The rows of each matrix lie in a flat space through zero, up to rounding. After each matrix: how many dimensions does the smallest such space have?

[[-1.17  0.79 -1.90 -1.31 -0.01  0.54 -0.17  0.26 -0.02  1.52 -1.69  2.90
   1.52  0.75 -0.55  1.51  1.69 -3.19]
 [ 0.79  2.06  0.69  0.15 -1.71 -1.46  0.25 -2.31  1.71 -2.14 -0.07 -2.42
  -2.05 -1.91  0.86  1.26 -3.21  0.75]
 [-1.90  0.69  2.81 -0.07  1.53  0.45 -1.90  0.51 -0.59  0.51  3.53  0.49
   1.38  0.55  1.03 -0.01 -1.93  0.70]
 [-1.31  0.15 -0.07 -0.99 -1.34 -0.95  0.19 -0.53  3.33 -0.69  3.73 -2.30
  -0.01 -0.70 -1.17  0.53 -2.97 -0.46]
 [-0.01 -1.71  1.53 -1.34  1.00  0.55  1.46  0.19  0.58 -1.28 -1.11 -0.61
   0.26 -1.42 -0.83  2.05 -3.04 -3.08]
 [ 0.54 -1.46  0.45 -0.95  0.55  5.51  0.45 -1.77  1.93 -0.94 -0.35 -1.85
   0.17 -1.01  0.20  0.36 -1.74 -0.44]
 [-0.17  0.25 -1.90  0.19  1.46  0.45 -1.74  1.89 -0.48 -0.31 -0.04 -0.33
  -1.61  1.19  1.22  3.43 -0.42 -0.66]
 [ 0.26 -2.31  0.51 -0.53  0.19 -1.77  1.89 -1.20  0.64 -2.42 -0.15 -0.05
   0.19 -0.87 -0.95 -1.75  1.33 -0.45]
 [-0.02  1.71 -0.59  3.33  0.58  1.93 -0.48  0.64 -2.92 -2.66 -1.84  0.31
  -1.75  0.72  2.79 -1.85 -0.18  1.25]
 [ 1.52 -2.14  0.51 -0.69 -1.28 -0.94 -0.31 -2.42 -2.66  2.70  2.16  0.42
  -1.85  0.87  1.26 -0.58  1.20  0.32]
 [-1.69 -0.07  3.53  3.73 -1.11 -0.35 -0.04 -0.15 -1.84  2.16  2.79  1.54
  -0.25  0.67 -1.61  1.10  2.01  1.32]
 [ 2.90 -2.42  0.49 -2.30 -0.61 -1.85 -0.33 -0.05  0.31  0.42  1.54 -2.93
   0.17 -0.75 -1.14  0.63 -2.00  0.04]
 [ 1.52 -2.05  1.38 -0.01  0.26  0.17 -1.61  0.19 -1.75 -1.85 -0.25  0.17
   1.91  0.10 -1.32  2.11  1.34 -1.44]
 [ 0.75 -1.91  0.55 -0.70 -1.42 -1.01  1.19 -0.87  0.72  0.87  0.67 -0.75
   0.10  0.15 -0.45  0.17  1.82  0.77]
 [-0.55  0.86  1.03 -1.17 -0.83  0.20  1.22 -0.95  2.79  1.26 -1.61 -1.14
  -1.32 -0.45  2.59  0.63 -0.16  2.75]
 [ 1.51  1.26 -0.01  0.53  2.05  0.36  3.43 -1.75 -1.85 -0.58  1.10  0.63
   2.11  0.17  0.63 -1.57  1.61  0.35]
 [ 1.69 -3.21 -1.93 -2.97 -3.04 -1.74 -0.42  1.33 -0.18  1.20  2.01 -2.00
   1.34  1.82 -0.16  1.61  0.23 -2.11]
 [-3.19  0.75  0.70 -0.46 -3.08 -0.44 -0.66 -0.45  1.25  0.32  1.32  0.04
  -1.44  0.77  2.75  0.35 -2.11 -0.60]]

14

[[ 3.43  1.62  0.73  2.13 -0.61  0.03  3.31 -1.24 -2.88 -0.53  0.85 -1.68
  -0.74 -0.31 -1.58  0.46  1.71  2.00]
 [ 1.62 -3.16 -3.03 -1.40  0.47 -0.21 -0.26 -0.71 -3.01  1.94  0.78  3.69
   1.32 -2.54 -1.35  1.12 -2.42 -0.96]
 [ 0.73 -3.03 -1.16  0.78 -2.36 -0.12 -0.84  2.09  2.05 -2.48 -1.15 -0.46
   2.49  1.76 -0.36 -0.38  0.16  1.42]
 [ 2.13 -1.40  0.78 -1.35 -2.57  0.66 -0.78  0.77 -0.01 -0.65 -0.22 -0.16
  -0.96  0.06  0.04  0.41 -0.96  2.03]
 [-0.61  0.47 -2.36 -2.57  1.10  0.44 -0.20 -2.55  0.02 -1.02  0.08  0.82
   0.58  1.16  0.12 -0.11 -1.03  0.05]
 [ 0.03 -0.21 -0.12  0.66  0.44 -0.42 -1.80  1.53  2.12  1.03 -4.10 -0.32
   1.13  0.22  2.58 -0.04 -1.33 -1.08]
 [ 3.31 -0.26 -0.84 -0.78 -0.20 -1.80  0.29 -1.31 -3.89 -0.26 -0.60  0.03
  -0.86 -0.96 -1.96 -0.06 -1.92 -0.81]
 [-1.24 -0.71  2.09  0.77 -2.55  1.53 -1.31  4.13 -0.36 -3.70 -2.06  0.11
  -0.79 -0.82 -0.36 -0.61 -0.89  0.92]
 [-2.88 -3.01  2.05 -0.01  0.02  2.12 -3.89 -0.36  8.07  1.41  1.30 -1.59
   2.56  0.97  3.22 -0.90  0.84  0.71]
 [-0.53  1.94 -2.48 -0.65 -1.02  1.03 -0.26 -3.70  1.41 -1.36  3.75  0.16
  -0.91  2.20  0.73  0.70  1.41  1.98]
 [ 0.85  0.78 -1.15 -0.22  0.08 -4.10 -0.60 -2.06  1.30  3.75  7.68  1.92
  -1.84 -1.39 -0.45 -1.33  1.91  1.13]
 [-1.68  3.69 -0.46 -0.16  0.82 -0.32  0.03  0.11 -1.59  0.16  1.92 -1.47
  -2.20 -0.65 -0.45 -1.09  0.31  0.55]
 [-0.74  1.32  2.49 -0.96  0.58  1.13 -0.86 -0.79  2.56 -0.91 -1.84 -2.20
  -2.51  1.11  1.83 -0.84  1.51  2.25]
 [-0.31 -2.54  1.76  0.06  1.16  0.22 -0.96 -0.82  0.97  2.20 -1.39 -0.65
   1.11  0.99  0.32  0.59  0.82 -1.38]
 [-1.58 -1.35 -0.36  0.04  0.12  2.58 -1.96 -0.36  3.22  0.73 -0.45 -0.45
   1.83  0.32  1.32  2.19 -0.72 -0.59]
 [ 0.46  1.12 -0.38  0.41 -0.11 -0.04 -0.06 -0.61 -0.90  0.70 -1.33 -1.09
  -0.84  0.59  2.19 -1.72 -0.32 -0.50]
 [ 1.71 -2.42  0.16 -0.96 -1.03 -1.33 -1.92 -0.89  0.84  1.41  1.91  0.31
   1.51  0.82 -0.72 -0.32  0.07  1.55]
 [ 2.00 -0.96  1.42  2.03  0.05 -1.08 -0.81  0.92  0.71  1.98  1.13  0.55
   2.25 -1.38 -0.59 -0.50  1.55  3.67]]

15

[[ 3.37  1.39 -2.19 -1.22 -0.58 -1.39 -2.27  2.35 -3.50  0.63 -3.31 -1.22
   0.52  1.80 -0.45 -2.65 -0.83 -2.75]
 [ 1.39  4.10 -1.62 -1.56 -2.28  0.17  1.28  5.49 -1.56  0.36 -1.88 -1.83
  -2.09 -1.86  1.83  2.89  2.21  3.58]
 [-2.19 -1.62  2.12 -0.26 -0.25  2.78 -3.30 -1.60  3.59 -1.19  4.92  2.18
   0.26  0.41  0.59 -1.42 -1.75  2.99]
 [-1.22 -1.56 -0.26  0.51 -0.06 -0.15  2.63 -1.47  0.49 -0.20  0.87  1.19
   0.25 -1.55 -0.55  1.84  2.17  0.60]
 [-0.58 -2.28 -0.25 -0.06  3.07  2.45  0.19 -0.84  5.00 -0.78 -2.46 -0.19
   0.13  0.74  1.95 -3.12  1.20 -1.85]
 [-1.39  0.17  2.78 -0.15  2.45  0.16 -0.46  0.05  4.31 -1.96  2.41 -0.14
   0.85  0.66 -0.38  1.35 -1.59  3.19]
 [-2.27  1.28 -3.30  2.63  0.19 -0.46  3.70 -1.83  0.66 -1.02  0.75  0.51
   1.12 -1.81 -2.20  2.14  0.21 -0.27]
 [ 2.35  5.49 -1.60 -1.47 -0.84  0.05 -1.83  1.46 -4.07  1.26 -1.62  1.11
  -1.20  0.16  0.88  2.08 -0.84  1.72]
 [-3.50 -1.56  3.59  0.49  5.00  4.31  0.66 -4.07  8.39 -1.03  1.12  2.10
  -0.87 -0.12  3.16  0.59  0.32  2.24]
 [ 0.63  0.36 -1.19 -0.20 -0.78 -1.96 -1.02  1.26 -1.03 -1.47  1.76 -0.12
   2.08  0.66 -2.85 -0.11 -1.37  0.76]
 [-3.31 -1.88  4.92  0.87 -2.46  2.41  0.75 -1.62  1.12  1.76  4.13  0.36
  -3.32 -2.24  2.94  2.15  0.68  2.87]
 [-1.22 -1.83  2.18  1.19 -0.19 -0.14  0.51  1.11  2.10 -0.12  0.36 -3.15
  -0.56  0.26  0.49 -1.57 -0.96 -1.16]
 [ 0.52 -2.09  0.26  0.25  0.13  0.85  1.12 -1.20 -0.87  2.08 -3.32 -0.56
  -1.59 -0.16  2.19 -1.81  1.98 -3.74]
 [ 1.80 -1.86  0.41 -1.55  0.74  0.66 -1.81  0.16 -0.12  0.66 -2.24  0.26
  -0.16  1.32  1.39 -2.79  0.93 -1.90]
 [-0.45  1.83  0.59 -0.55  1.95 -0.38 -2.20  0.88  3.16 -2.85  2.94  0.49
   2.19  1.39 -1.96  0.69 -2.96  3.60]
 [-2.65  2.89 -1.42  1.84 -3.12  1.35  2.14  2.08  0.59 -0.11  2.15 -1.57
  -1.81 -2.79  0.69  2.38 -0.07  2.94]
 [-0.83  2.21 -1.75  2.17  1.20 -1.59  0.21 -0.84  0.32 -1.37  0.68 -0.96
   1.98  0.93 -2.96 -0.07 -3.51 -1.29]
 [-2.75  3.58  2.99  0.60 -1.85  3.19 -0.27  1.72  2.24  0.76  2.87 -1.16
  -3.74 -1.90  3.60  2.94 -1.29  5.20]]

8

[[ 2.52  1.49 -0.80 -0.75 -0.63 -2.50  1.52  3.82  1.56 -0.12 -0.22 -3.92
  -0.66 -2.79  3.73 -4.30 -1.01 -2.84]
 [ 1.49  0.70 -0.63 -0.22 -0.42 -1.80  0.82  1.97  0.95  0.47 -0.08 -1.85
  -0.21 -0.87  2.28 -2.62 -0.79 -2.27]
 [-0.80 -0.63 -0.51  0.45  0.98  1.62 -0.97 -2.43 -1.64  0.30 -1.09  2.37
   0.75  2.04 -2.56  3.12  1.26  0.43]
 [-0.75 -0.22  0.45 -0.71 -0.74  0.08  0.71 -0.49  0.18 -1.02 -0.55 -0.76
   0.21  0.05  0.19  0.41  0.18  1.34]
 [-0.63 -0.42  0.98 -0.74 -2.30 -2.30  1.64  0.54  2.02 -0.18  0.76 -1.73
   0.08  0.54  2.81 -2.52 -1.66  0.25]
 [-2.50 -1.80  1.62  0.08 -2.30 -1.42  0.62 -2.33  1.41  0.74  1.45  1.48
   0.69  3.56  0.80 -0.22 -1.65  1.49]
 [ 1.52  0.82 -0.97  0.71  1.64  0.62 -1.02  1.16 -0.79  0.69  0.03  0.40
  -0.45 -1.29 -0.71 -0.08  0.51 -1.66]
 [ 3.82  1.97 -2.43 -0.49  0.54 -2.33  1.16  3.78  0.44  0.58 -1.84 -3.60
  -0.20 -2.26  3.17 -3.61 -0.08 -5.18]
 [ 1.56  0.95 -1.64  0.18  2.02  1.41 -0.79  0.44 -1.73 -0.08 -1.76  0.08
   0.04 -1.10 -1.51  1.44  1.68 -1.48]
 [-0.12  0.47  0.30 -1.02 -0.18  0.74  0.69  0.58 -0.08 -1.86 -0.84 -1.80
  -0.24 -1.90  0.05  0.37  0.72  1.71]
 [-0.22 -0.08 -1.09 -0.55  0.76  1.45  0.03 -1.84 -1.76 -0.84 -2.81  0.40
   0.97  1.14 -1.83  3.01  1.94  0.24]
 [-3.92 -1.85  2.37 -0.76 -1.73  1.48  0.40 -3.60  0.08 -1.80  0.40  1.43
   0.61  2.14 -1.73  3.07  0.19  5.49]
 [-0.66 -0.21  0.75  0.21  0.08  0.69 -0.45 -0.20  0.04 -0.24  0.97  0.61
  -0.35 -0.43 -0.67  0.42 -0.11  1.39]
 [-2.79 -0.87  2.04  0.05  0.54  3.56 -1.29 -2.26 -1.10 -1.90  1.14  2.14
  -0.43 -0.70 -3.67  3.89  1.15  5.67]
 [ 3.73  2.28 -2.56  0.19  2.81  0.80 -0.71  3.17 -1.51  0.05 -1.83 -1.73
  -0.67 -3.67 -0.24 -0.62  1.62 -3.59]
 [-4.30 -2.62  3.12  0.41 -2.52 -0.22 -0.08 -3.61  1.44  0.37  3.01  3.07
   0.42  3.89 -0.62  1.08 -1.85  4.35]
 [-1.01 -0.79  1.26  0.18 -1.66 -1.65  0.51 -0.08  1.68  0.72  1.94  0.19
  -0.11  1.15  1.62 -1.85 -1.82  0.43]
 [-2.84 -2.27  0.43  1.34  0.25  1.49 -1.66 -5.18 -1.48  1.71  0.24  5.49
   1.39  5.67 -3.59  4.35  0.43  1.29]]

4

[[-4.17  1.90 -3.93  5.55 -0.28  3.17 -1.52  3.58  0.18  2.83  0.26 -0.39
  -2.72 -2.84  1.61 -0.39  1.40  3.16]
 [ 1.90  2.53  2.83 -1.27 -3.64 -0.48  0.55 -2.44  3.35 -0.10  0.20 -1.09
   1.90  0.58 -2.43 -0.33 -2.53 -1.94]
 [-3.93  2.83 -4.80  0.77  3.23  5.60  0.94  1.22  0.16  2.80 -3.58 -0.75
   0.17  0.32 -2.16 -1.32  0.76  0.61]
 [ 5.55 -1.27  0.77 -2.36 -2.67  1.20 -2.26 -3.22  0.59  2.27  0.91  1.60
   0.44 -0.11 -0.82  2.09  0.76 -3.67]
 [-0.28 -3.64  3.23 -2.67 -3.55 -1.77 -0.80  0.84  3.16  1.10  2.00  0.12
   2.20  2.86 -0.02  3.50 -2.33 -0.84]
 [ 3.17 -0.48  5.60  1.20 -1.77 -0.92  3.99 -1.74  0.51 -3.68  3.70  2.21
   1.35  1.02  3.08 -2.02 -3.01 -3.10]
 [-1.52  0.55  0.94 -2.26 -0.80  3.99  3.52 -2.39  4.20  0.85 -2.38 -2.20
   1.22  0.50 -3.60  1.96 -4.41 -0.29]
 [ 3.58 -2.44  1.22 -3.22  0.84 -1.74 -2.39  2.37 -1.39  0.75 -1.18  0.68
   0.94  1.66 -0.75 -1.18  1.92 -0.61]
 [ 0.18  3.35  0.16  0.59  3.16  0.51  4.20 -1.39 -0.08 -1.82 -0.21 -1.26
  -0.60 -0.02  0.17 -1.22  0.10 -1.42]
 [ 2.83 -0.10  2.80  2.27  1.10 -3.68  0.85  0.75 -1.82 -1.63 -1.63 -1.46
   3.26  0.97 -0.29 -3.87 -3.74 -0.79]
 [ 0.26  0.20 -3.58  0.91  2.00  3.70 -2.38 -1.18 -0.21 -1.63  0.11 -4.26
   2.85 -0.14 -2.56 -4.96  1.08  4.67]
 [-0.39 -1.09 -0.75  1.60  0.12  2.21 -2.20  0.68 -1.26 -1.46 -4.26  2.33
   0.47  0.02 -1.68 -0.14 -1.23  2.39]
 [-2.72  1.90  0.17  0.44  2.20  1.35  1.22  0.94 -0.60  3.26  2.85  0.47
   0.20 -1.59  3.15  2.87 -0.41 -0.12]
 [-2.84  0.58  0.32 -0.11  2.86  1.02  0.50  1.66 -0.02  0.97 -0.14  0.02
  -1.59  2.74 -0.69  3.27 -2.11 -0.80]
 [ 1.61 -2.43 -2.16 -0.82 -0.02  3.08 -3.60 -0.75  0.17 -0.29 -2.56 -1.68
   3.15 -0.69  1.06 -3.55  2.90  0.31]
 [-0.39 -0.33 -1.32  2.09  3.50 -2.02  1.96 -1.18 -1.22 -3.87 -4.96 -0.14
   2.87  3.27 -3.55  2.11 -2.38  1.45]
 [ 1.40 -2.53  0.76  0.76 -2.33 -3.01 -4.41  1.92  0.10 -3.74  1.08 -1.23
  -0.41 -2.11  2.90 -2.38  4.29  4.17]
 [ 3.16 -1.94  0.61 -3.67 -0.84 -3.10 -0.29 -0.61 -1.42 -0.79  4.67  2.39
  -0.12 -0.80  0.31  1.45  4.17  2.36]]

15
